There are 4 nested groupings, the coarsest first. Each group lies inside one group of the grouping before and may be the whole of it. The rows also spread widely along 14 directions, which tell nothing about the answers.
Known rows, each followed by its group in each grouping:
[ 34 -27  -5  28   9  26  -6 -16  32 -11  25   6 -42  -1 -33 -35   6  -3
 -35 -15  17 -11] | j_250 j_447 j_498 deg
[ 12 -10   7  25  11  10  -1 -26  33  27   6   1 -23  11  -2 -13  15 -18
  18  -2  16  -5] | j_250 j_443 j_85 rur
[  6  -6   2  24   5   5 -27  -7  35   3  61  22  -6  18  -8 -25  -6  -8
 -48 -17 -26 -41] | j_250 j_447 j_282 vosu
[-21   7  -1  -6   4 -10 -32 -16 -16  12 -16  -5  -2 -15  15  11   4  -6
  16  11 -15  14] | j_556 j_774 j_205 Fegem
[  2 -10  -5  30   6 -13 -25   2 -11  14  42  -5  -8  -6 -25 -14 -14  13
   5 -15  -2   1] | j_250 j_942 j_479 Disug
[ 23 -18   5  12  -6  -4 -21 -20   8 -30  37  14  30   4  -5 -14  -6  -6
 -26  -2  16 -25] | j_250 j_443 j_503 dofu
[ 15 -11 -21  30 -12  19   9  12  26  -8 -27  -3 -29   5 -45   1   2 -20
  -4  -3  17  25] | j_250 j_443 j_818 rofa
[-12  -9  22  -4  11  -5 -10 -12   8  11  19  11   9   0  -8  -9 -11  -9
  27 -20 -39 -18] | j_250 j_443 j_503 riten
[  0 -21  -9  28   7  -2   1 -26  22  27   3  -2 -24   3   9 -11  21 -35
   5 -10  22  15] | j_250 j_447 j_282 nibu
[ 58  10  35  18  11  31  19  -6  13 -26 -57  -9  23 -35   6  25   9  44
  19  10   5 -11] | j_556 j_521 j_336 Nuset
[  4   5  22 -46  15   4   2  -9  17  15  -8 -21 -29 -28 -30   2 -15  23
 -22   6  -3 -24] | j_250 j_443 j_85 dok
[  1  10  -4   4   5   9 -25   8  46  22  15  16 -14  15  14  -7  19   0
   6   7 -13 -14] | j_556 j_774 j_157 tesa
[ 15  -3   9  22 -15  18 -12  21  38 -14 -40  18 -14 -15  19  18  17  12
 -23  15  26   9] | j_556 j_774 j_157 nidol
[  1  -3 -16  -1  12   1 -44 -52 -27 -44 -25  11  44  12  31  20   1 -24
 -23  18 -34 -14] | j_250 j_443 j_85 rur
[  6 -23  13  -9   6  -4 -53  -4 -21 -26  24  30   0   1  -1 -42   0   9
  62  -5 -21   8] | j_250 j_443 j_85 dok
[  3 -20  11   9   4 -20  22 -19  12  -3 -11  -2  39 -27 -12  42 -18  -1
  -2 -26  35  -1] | j_250 j_447 j_498 deg
[  0  10  -9  14 -10  28 -40   0  18 -29  -8  26 -21  16 -41 -10  -7 -11
 -25  -1 -26 -10] | j_250 j_942 j_479 Disug
[ 10 -39  13  28  12   5  20 -32  15   2   4   3 -12 -13  -4 -19   8 -30
   1 -31  10   7] | j_250 j_447 j_282 nibu
[  0  -2  -5  23 -27 -10   2  33  12  19   8 -15   2  19 -12   0 -11 -16
  -1  27  -7   3] | j_250 j_443 j_503 riten
[  5 -17  17  -9  12   0 -32  19  20  -9  -2  31   5  -6 -10  14 -13  36
  28 -10   1  -8] | j_250 j_443 j_503 riten
[-15  17  10  28  -9  19 -41 -41 -15 -10  -3  19 -26 -14 -41 -34   4 -35
  31 -22 -15  19] | j_556 j_774 j_157 tesa
[-27 -17  39  19  10   0 -23  -4  26  15 -11  40   9   3  -1  28 -24  -1
  13 -19 -21 -19] | j_250 j_447 j_282 vosu
[ 23 -12  12 -37  20  -9 -17 -10  14 -36  -9  17  41 -28  -4  34 -13  44
  -7 -13  19 -22] | j_250 j_443 j_818 rofa
[-10  -2  20  -4  24  -6   3 -30  42  26 -13  11   9 -16  -3  41  -5   5
  -6 -27  19 -21] | j_250 j_443 j_818 rofa
[ 13  13  19  -1  13  -4  24  27  14  29 -11 -29 -18 -47 -18  25 -12  50
   0 -15  -9   0] | j_250 j_447 j_282 vosu
[ -1   3  10 -25  12 -10 -11 -16  15  17   9  -6   8  -6  -4  12 -10   7
 -10   6  -6 -26] | j_250 j_447 j_282 vosu
[ 23  -2  12   7   0  13   1 -35   3 -26 -26   7  18 -14 -38   7  -4  -8
  39 -13  14   3] | j_250 j_447 j_498 deg
[ 31 -14  14  20 -10  13   9 -13   2 -26 -16 -15  16   0   4   1  -7 -11
 -51  30  -8 -23] | j_250 j_443 j_85 dok
[ 21   9   2 -16  22 -13 -11 -19  26   2  23   4  41 -11  29   8  15  19
  20 -14   7 -24] | j_556 j_521 j_336 Nuset
[ -2 -35  -2  -8  12 -10  20 -22  18  -2   7  -5   8  -1  15  -6   2 -34
 -24 -13  -9  -9] | j_250 j_443 j_85 rur
[-16  15   6   3  33  22 -45 -35  26   9 -53  25 -15 -15  20  50   9  17
 -18  -4 -11 -12] | j_556 j_774 j_157 tesa
[  1   3 -18   1   2  -5 -17   1  17 -17  -5  13  12  -3 -15  20  -4   1
  -5 -16   4   3] | j_250 j_443 j_85 rur

New rows. What belongs after each?
[  6 -30   4  25   8 -12  -4  12 -18  22  33 -18 -21  -8  19 -35   0   4
  17   0 -33   8] | j_250 j_447 j_498 deg
[  7  -2   9  44   3  13 -19 -56  29  -1  10  23  33  32  30  -7  17 -51
 -10   4  -6 -32] | j_556 j_521 j_336 Nuset
[ 18 -12 -10  33 -15  19  -6   2  16 -18 -20   4 -23  -3 -24 -18  10 -20
  -1   0  28  24] | j_556 j_521 j_336 Nuset
[ 37  18   4  19  20  36  18 -15  16 -11 -41 -18  10 -12 -57  29 -15  17
   7  -8 -20 -16] | j_556 j_521 j_336 Nuset
[ 25   7   7  24  15  -1  -5   0 -17   5  -3 -35  -2 -35   9  23 -12  48
 -57  12 -13 -19] | j_250 j_942 j_479 Disug
[ 46 -10 -29   6   5   4  20 -16  23  -4  19 -32  17   9 -37  -3  -1  -9
 -23  11  38 -16] | j_556 j_521 j_336 Nuset
[ 33 -10 -17  20  51   3 -15 -45  12 -25  -9  14  53 -16  50  36  24  24
   1 -33  -3 -14] | j_556 j_521 j_336 Nuset
[ 10  -6   5  18  16  -4  -7 -14  37  20  34   4   5  -4   0  -1   0   6
 -20 -20  22 -25] | j_556 j_521 j_336 Nuset
[  7  -3  18   8   7   0  -5  12  21 -10   8  26  18 -13  12  -4   6  14
  44 -35 -39  -4] | j_250 j_447 j_498 deg
[  7   7  -2  15  -4  -2 -16 -23   8   8  -2  -2  22  12 -18   6  -3 -21
  28  13  21  -3] | j_556 j_521 j_336 Nuset
[  0   1  27  -3   0  -2  -8   3  14   9  20   1 -21 -27 -33 -15 -16  18
  -6 -20  -3 -12] | j_250 j_443 j_818 rofa
[ 13  -6  18  -3   2  24  -3   1   7  -8 -22  -6 -12  -1  -9 -16  -6  -3
  -5  20 -39 -16] | j_556 j_521 j_336 Nuset
[ 15 -27  -3  32   5  12  -3 -22  18  -5   1   0   3  18 -19   6 -10 -19
 -36   7   8 -21] | j_250 j_942 j_479 Disug
[  8 -36 -36  18  21   1 -11  14  21  24  28  -4 -23  31  22 -33  22 -19
  25   3 -20  12] | j_556 j_521 j_336 Nuset
[  8 -45 -55  -4   9  -6 -31   7  -6 -24  -5   6   9  28  -6  -6   2 -22
  21  16  14  28] | j_556 j_521 j_336 Nuset
[  9 -19 -21   1  14 -23   4 -28  37  18  44  -5  35  12   5   8   3 -21
 -22 -11  45 -23] | j_556 j_521 j_336 Nuset
[ 12 -25  20   2  30  27 -14   2 -14 -10 -32  -5 -51 -36   7 -13  -2  36
  -8  -5 -53   4] | j_250 j_447 j_498 deg
[ 11  -7  12  16  -7 -14   5  11  18  14   7 -17  16  -2  28  20  -8   7
 -53  27   6 -26] | j_250 j_443 j_85 dok
[-35 -37   3 -18   8  -5 -29  -3  14   2   1  30 -21   8  11 -18   1 -29
  12 -16 -28   7] | j_250 j_443 j_503 riten
[ 22  17  -7  20  10  18 -27  22  17  -8  -2   9   9   6 -32  15 -14  34
  11  -1 -26 -16] | j_556 j_521 j_336 Nuset
[  7   3  14  33  -1  14 -18   5  24  -4  -6  19   4   6 -17  15 -14   8
 -15  -4 -18 -19] | j_250 j_443 j_818 rofa
[ -5   0  -5  17  26   5 -11 -17  26  21 -14   6  -1   4   4  35   1   7
  -7 -13 -12 -13] | j_250 j_942 j_479 Disug
[ 16  -3   8 -15  28  17 -43   4  22  -3 -20  17 -29 -17   6  20   1  56
 -18   8  -2 -16] | j_250 j_447 j_282 vosu
[-12  -4  28  -7  20 -26   3 -22  36  20  20  14  36 -24  58  26  10   8
 -19 -34  -4 -31] | j_250 j_443 j_503 riten
[ 37  33  -3  43 -29  29 -21  -8 -31 -53 -63 -12  -1 -25   0   6  17   8
 -18  30  -5  24] | j_250 j_942 j_479 Disug
[  0  11  37 -23  11 -22  -4  14  30  15  35   6  47 -18 -20  40 -42  49
 -23 -17 -15 -60] | j_250 j_443 j_503 riten
[ 36   3 -15  31  20  -2 -37  22  -9  17   5 -17  -2   0  26  20   6  65
   4  32   0  -5] | j_250 j_942 j_479 Disug
[  7 -18  10  -4  11  -2  -9 -31  12   4 -14   1  21   7 -12  26 -15  -9
  -6  14  13 -22] | j_250 j_447 j_282 nibu
[ 13  -4 -25 -24  20  -3  15 -19  27  -8  43 -12   9 -14 -38 -13   3  -8
 -15 -41 -12 -14] | j_556 j_774 j_205 Fegem
[ 25   4 -32  17  31  12 -14 -19  -1  10   2 -21 -24  -4  15  -9  25  11
   7  -4 -32   7] | j_250 j_447 j_498 deg
[ 26  -9 -20  10 -10   8  16   1  20 -13 -29 -18  16  22  -4  16   5 -27
 -14  32   3   0] | j_250 j_443 j_85 dok
[  5   2 -18  14  15 -32 -25 -64  -1  14  23   1  64  13  39  27  16 -23
  28   0  31 -10] | j_250 j_447 j_498 deg
[-15 -38  -2 -13  15 -28  26  15  20  38  12 -21  22  10  12  31 -26  -8
 -20   8 -22 -23] | j_250 j_447 j_498 deg
[ -4  -8  37  -2   0  29 -28  26   9  11 -16   8 -56  -7 -36 -28 -22  20
  10  18 -35 -10] | j_556 j_521 j_336 Nuset
[  6 -25  -2 -16  29  -1 -60 -13  -6  29  24  -7 -40  11 -11  -9 -15  37
 -18  40  18 -25] | j_250 j_942 j_479 Disug
[  2   6  -3  16 -26   6 -29  17  13 -21 -12  11 -10  -2  15  -2   8  -5
 -37  18  -1   6] | j_250 j_443 j_503 dofu
[ -6   9   4 -11  -2  -4 -33 -22  -1  18   9  -2 -15   4   9 -21  10 -11
  24  19  -9  -3] | j_250 j_447 j_498 deg
[ 29  13  -6  -6  -4  -2  -2  12  31 -10 -20   0  20 -12  15  31  13  27
   5  10  23  -2] | j_250 j_447 j_498 deg
[ 13  -6  27  40  -4  15 -16 -10  35  -9   5  22 -10  -9  24  -1   8   6
 -65  -4   9 -28] | j_250 j_942 j_479 Disug
[  5  -1  -6  12  -8  -5  10  18  26  11 -14 -12   6 -11 -10  33  -5   6
 -19   9  20   4] | j_556 j_774 j_205 Fegem
[  7  -7  17  -5  20  -7  11 -16  44  34  37  -2 -17 -18  20 -19  22   5
   1 -31   6 -17] | j_250 j_443 j_503 riten
[ 20  -3  16 -33  44  -4  -4 -59  15   9   6  -6  32 -23  10  20   9  20
  23 -12   8 -30] | j_556 j_774 j_205 Fegem
[ -2   1  12  28   3  27 -10 -30   5  11 -12 -10 -51  -8 -11 -26   8 -25
 -33   0 -27  -4] | j_250 j_443 j_503 riten
[  7 -13  14   6  -1   6 -10   4 -12 -12 -33  -4   1 -12   4  10 -10   5
  -4  18 -25   1] | j_250 j_447 j_282 nibu
[ 18   5  12  15 -23   8   7  15   0   9  -1 -30 -22 -10 -40 -23 -14  -5
 -12  27   9   0] | j_556 j_521 j_336 Nuset
[ 30 -18  22  -2  10   3 -15 -33   5 -23 -13  13  28 -14   2  10   3  14
  21   3  34 -11] | j_250 j_443 j_503 riten
[ 16  10   9  31 -27  19  19   6  -4 -12 -50 -18 -10 -14 -41   7  -9 -15
  17  13  -5  22] | j_250 j_447 j_498 deg
[  4 -18   3  -7   5  -5 -11 -11  15  25  21 -11 -20   4 -31  -7 -17  -1
 -11  13  21 -17] | j_250 j_447 j_498 deg
[ 11  33  -9 -26  14   5 -24 -31  20   1  10   1  13  -2   3  -9  21  -1
  26  -6 -14 -17] | j_556 j_521 j_336 Nuset
[ 34  -1  -6 -19  -2  -8   7 -10   9 -16  27 -10  16  -8 -31 -23   5   3
  34  -8  21  -1] | j_250 j_443 j_85 rur
[ 12 -35 -40 -39  21 -39  -8   1  18  -1  50  -3  31   7  30  -7  15   2
   8 -11  18  -1] | j_250 j_443 j_818 rofa
[-21 -14   6  30   0  -6   2   5  56  48 -13   9 -27   5   9  30   3 -15
 -22  -5  37   3] | j_250 j_443 j_818 rofa
[ -4  -1  16 -23  19  10 -12 -41  33   3   7  21 -27 -13   0 -29  24 -17
  29 -33  -3  -4] | j_250 j_443 j_85 rur
[ 16 -12  -6   0  37  25 -10 -42   5   3 -16  -6 -12   2 -23  -7   3  -8
  24  -7 -21  -8] | j_556 j_521 j_336 Nuset
[-23   6 -14  -6  -2  -1 -59 -22  11  -7  15  46 -35   0  39 -55  52 -33
  72 -31 -16  40] | j_250 j_447 j_498 deg
[ -1  10 -15 -38   1 -13 -22 -27  40  -7   8  27  35  13 -33  22   0 -13
  41 -15  37 -11] | j_250 j_447 j_498 deg
[-45 -22  18  17  17   6 -24 -17   7  18 -49  12 -32 -24  31  36  -6 -10
 -49  -2 -21   5] | j_556 j_774 j_205 Fegem
[ 32 -23  24  29   1  13  30   2  -2 -11  -2 -19  -8 -25 -51 -11 -24  11
  -7 -14  -6  -5] | j_250 j_443 j_818 rofa
[ 45  21 -38  -6 -10 -18  19  22  16   5   2 -48  27 -10  19  30  14  26
 -30  35  28  -3] | j_250 j_447 j_498 deg
[ 20   0   9  27  -3   2  -8   9  21  -7 -18   5  11 -13   2  30  -5  24
 -24   4  19  -7] | j_250 j_443 j_818 rofa
[ 10  -9   9  36   1  14  18 -14  11  -9 -42  -3   3 -20 -43  33 -15  -7
  -2 -22  15  11] | j_250 j_443 j_503 riten
